All groups share one centre, and each spreads out both ways along 13 directions, with some noise.
In the rows, 128 means zero.
Some rows, each with its group after it:
[162  86 164  81 147 204 143 121 133  98  93 113 183 155 143 165 120 191] | C
[117 155 136 137  98 183 126  82  95  92 121 169 164 124 151 156 132 131] | C
[129 130 107 178 105 141 113 115 141 124 101 101 166 143 170 118  98 122] | S
[ 92 114  84 116 161 136 113  97 165  94 102 155 170 129 156 139 104 141] | A
[145 141 122 163 141 137 118 116 154 120 138 181 113 139 153 107 151 131] | S
[138 100 104 156 120 159  95  90 137 132 125 150  96 113 146 108 151 168] | A
[117 145 157 128 125 119 162 143 146 115 150 118  98 102 135  82 170 122] | L
[142 167 118  83 146 157 140 107 105  82  89  96  73  94 106 127 123 138] | S
[152  98 121 167 125 108  78 121 179 186 152 134 131 124 133 110 137 110] | S
[132 104 151 139 113 162 122 136 118 118  97 119 146 124 196  92 135 116] | A
[160 135  86 120 156 117 138 131 121 131 135 129 109 136 139 136 138 114] | S
[136 149 126 114 129 117 141 120 195 120 152 149 128 125 102 140 139  92] | L
[142 118 125 118  94 113 141 122 152 120  95 128 161 141 111 122 123 102] | A
[147  52  66 118 159 119 127 144 137 158 141 139 101 131 160 107 157 117] | C
[136 101 114  94 138 186 155 119 114 129 108 139 180 150 123 180 102 126] | S
[107 120 159 103  82 131 141 113  99 126  93 160 189 130 125 121 148 125] | L
[103 151 127 113 174 171 128 119  81 119 138 100 128 101 135  94 132 116] | S
[122 107 116 143 114 177  93 105 181 131 144 125 138 138 156 113 140 135] | L
[185  96 103 120 100 128 174 132 104 139 139 133 101 121 144 112 198 131] | A
[175 151 141 156 102 143 182 115 148  90  48 136  94 154 163 152  99 159] | S
[131 166 151 147 117 160 121 101 170 161 151 169 130 159 145 102 170 119] | L
[113 154 182 118  99 126 112 102 146 155 138 199 136 136 157 133 168 104] | L
[146 107 141 119 144 128 163 136 119 161 131 158  90 118 149 144 149 126] | C
[149 126 121 104 150 108  59 135 163 120 114 100 131 130 106  72 136 121] | C
[133 128 153 120 126 109 138 143  79 185 114 142 155 131 139 141 151 156] | A
[139 146 137 112 150 143 183 147 114 162 145 107 139 135 127 144 139 123] | L
[112  96  62 101 129 103 145 162 131 117 140 117 159 130 145 150 140 136] | C
[178 213  95  88  90  77  63 125 175  81  65 161 116 116 120 143 147  97] | A
[106 103 108 121 126 129 119 155 142 121 130 136 116 117 144 134 137 156] | C
[102 139 120 118 129 122 100 134  80 118 120 128 145 120 149  62 171 135] | C
[134 152 125 133 119 102 146 148 124 130 119 129 164 153 114 105 138 117] | A
[121 143 154 125 147 127  88 115 170 159 150 168 149  95 139  98 169  98] | S
[124 137 172 148 130 129 141 143 152 147 109 116 161 140 105 119 101 133] | S
[123 127 157 145 121 149  76 135 166 149 106 133 171 127 148  75 150 149] | S
[122 138 152 118 129 125 127 143 115 121 132 116 138 118 142 116 139 128] | C
[124 125 135 129  85 102  98 112 153 136 134 156 121 121 147 118 163 115] | L
[110 165 107 121  92 131 112 123 118 105 115 109 139 117 125  93 164 151] | L
[ 92 135 113 121 136 149 124 145 185 109 121 138 106  90 128 181 106 185] | C
[135 134 117 108 160 105 157 143 100 153 151  81 183 129 157 160 123 106] | C
[136 158  99 151 114 147 145 112 107 122 157 173 111 131 125 152 144 119] | L
[121 118 188 100 126 120 155 160  95 155 139 127 110 115 149 172 131 138] | A
[ 97 165 125 112 180 149 109 128 128  88 145 111 152 105 148  91 131 103] | C
[118 148  87 114 101 135  84 133 110  93 101 121 154 151 103 145 112 167] | S
[ 91  89 153 160 109 112 137 146 110  89 122 186 198 145 136  89 122 113] | L
[123 128 126 139 117  88 140 158 102 139 128 111 164 129 111 116 124 122] | L
[115 130 108 108 102 134 105 114 153 138 140 108 158 123 139 136 143 115] | L
[105 141 146 115 140 177 139 145  67 158 146 107 224 108 167 144 125  82] | A
[190 117 136 124 131 131 123 125 133 144 115 155  61 115 177 149 155 119] | A
[125 151 119 118 160 137 124 132 117  83  92 144 158 144 164  69 155 147] | L
[108 143 137 135 130 102  99 125 130 113 105 144 101 121 164 107 134 154] | A
[115 175 173 128 146 161 158 138 104 108  81 100 136 125 138  89 117 150] | S
[140 117  91  83 131 189  92  58  89  72 137 194 100  95 192 178 157 101] | C
[127 111 113 131 103 155 141 117  99 109 129 173 138 145 149 146 149 145] | A
[147 178 147 164 181 111 132 126 172 127 118 157  94 153 119  87 117 114] | A
[137 119 119 146 116 123 121 130 141 148 147 114 143 137  97 124 121 114] | A
[164 106  96  77 140 124  78 124 146 187 141 177 163 132 122 186 155 109] | S
[123 142 108 144 140 152  78 102 143 141 150 117 114 104 151 140 118 115] | L
[142 166 138 201  74 144 166 124 154  79 118 109 153 151 137  97 136 181] | C
[137 136 122 134 130 129 103 143 135 121 122 149 126 141 125 147 121 153] | L
[152 135 134 170 146 128  86 144 182 167 110 112 155 145 193  99 125 129] | S
[143 116 183 131 108 154 136 178 106 134 168 129  90 142 143 176 121 122] | A
[116 107 143 167 101  95 139 101 164 137 152  87 114  81 115 130  94  81] | S
[141 118 128 115 102 182  61  66 147  87  90 129 136 106 122  96 137 145] | C
[110 138  97  56 129 151 138 109 116  81  89  95 203 102 124 150 142 169] | C

New rows. What belongs after each?
[130 135 127 128 116 109 124 133 143 132 152 153 110 133 162 124 169 120] | L
[ 93 176 184 143 124 115 144 150 125 115 159  97 185 125 116  92 113  64] | C
[ 81 139 100 185 159 158 152 126 154 152 124 145 132 104 129  83 122 149] | C
[132 154 111  77 150  96 101 108  29 142 145 171 136 120 161 110 184  50] | C
[121 149 169  89  93 151 111 117 133 150  90  92 133 102 116 115 150 163] | L
[173 110 105 138 137 145 148  92 127 196 142 128 127 146 176 118 166  94] | L
[170  93 127 120 136 147 107  76 116 185  98 185 148 150 178 159 137 104] | L
[131 156 104  88 132 108 123 128 141 109 116 113 159 115 113 154 132 135] | C
[144  71 149 128 125 115 125 155 221 163 135 133 190 133 137 102 153 121] | S
[135 130 142 138  88 138 129 134 166 106 101 119 151 144  63  74 141 164] | A
[160 146 145 104 166 147 136 136 129 149 121 177 119 146 120 151 143 141] | S
[107 141 179 123 125 123 192 134 164 114 125 146 179 117 117 124 125 100] | S
[110 126 114  82 123 142  92 110 129 108 129 147 108  82 148 190 130 132] | C
[150 103 139 153 178 153 131 141 115 152 127 125 124 153 164  66 148 147] | C
[140 199 121  96 150 131 103  85 107 167 107 145 144 142 181 110 178 109] | L
[120 138 117  87 103 139 123  81 130 128 132 131 125  81 148 149 157  91] | L
[111 126 132 162 106 143 132 127 124 115 122 117 158 136 140  42 158 139] | L
[123 133 164 156  76 147 154 112 149 121  79 148 187 143 144 140 106 133] | S
[ 84 106  82 168 104 201 157  87 148  99 119 166 145 102 144 118 129 146] | C
[174 120 145 136 184 125 151 125 149 168 130 162 117 140 131 149 113  97] | L
[ 80 107  93 162 130 141 149 136 118 170 119 100 167 103 149 108 126 175] | C
[134 126 109 116 143 147 136 113 110 120 113 171 126 129 136 101 163 130] | C
[ 89 131 142 146  92 130 160 144 117 127 141 136 136 110 145 145 132 137] | C
[127 132 134 167 111 125 121 111  96 148 137 143 115 123 152 124 131 121] | S
[126 103 104 134 107  61 124 137 115 146 143 125 167 113 118 139 119  76] | L
[ 98 173 181  93  57 112 115  97  78 141 112 160 114  77 139 133 185 126] | L
[ 91 112 147 136  55  85 124  87 105 158 150 113 112  94  67 126 131 120] | A
[131 105 118 118 120 123 104 114 125 155 140 114 131  98 116 109 149 110] | S
[144 116 114 102 108 119  63 130 136 113 117 145 112 132 133 149 138 148] | C
[147 142 110 106  91 108 116 126 102 190 134  80 103 126 170 126 190 151] | L
[135  37 108 164 174 150  77 134 188 164 205 120 107 121 139 146 102 120] | S
[109 111  96 155 164 142  74 127 137 110 164 120 117 119 165  49 138  79] | C
[102 140 128 137 164 124 163 137 139  93 171 170 160 132 162 110 140  73] | L
[123 142 146 100 117 126  88 115 149 152 109  89 143  94 111 135 116 125] | L
[171 124 140 154 136 109 105 141 174 126 129 123 105 154 111  64 139 106] | C
[123  75 120 108 130 133 114 105 138  95 117 148 144  88 153 151 113  96] | L
[124 116 152 178 103 131 146 131 173 121 140 124 117 121 112  46 135  85] | C
[102 130  91 131  86  80  86 128 131 112 151 123 144  99 165 138 148 115] | S
[155  67  85 102  93 118 117 113 114 142 133 120 110  90 166  51 230 122] | S
[ 99 127 158 130 160 119 174 163 110 172 157 118 149 113 144 144 115 100] | C
[167 163 158 109 121 150  82  83 157 187  92 140 101 107  85 175 111 133] | L
[130  84 140 154 115 148 132 125 119 172 151 120 131 122 146 140 123 119] | L
[124 135 133 139 110 141 113 127 119 142 133 112 114 103 117 139 123 142] | L
[ 72 178  73 131 136 141 120 122 111  92 115 150 171 118 135  98 146 158] | C
[120 117 128 154 160 165 162 125 163 121 136 129 165 150  91  80 122 144] | A
[123 108 130 115 133 142 114 142 159  61 104 174 141 140 147 123 136 162] | L
[111 135 110  76 121 140 114 107 147 119 112  83 183  79 110  90 145  87] | S
[131 107  99 143 114 137  96 113 140 151 132 125 169 120 186 131 138 101] | S
[140 129 106 136 117 117 105 135 136 145 139 121 120 146 159 121 156 145] | L
[117 131 123 126 122 124 122 129 135 109 109 142 142 134 137 121 132 141] | A
[116 155 152 126 136 128 126 132 160 130 124 140 171 128 103 137 112 114] | S
[115 128 104 178 158 175 101 112 149  82 146 118 106 140  97  91  92 145] | S
[127 105 130 119 105 144 146 169 107 115 137 120 156 148 137 132 150 162] | A
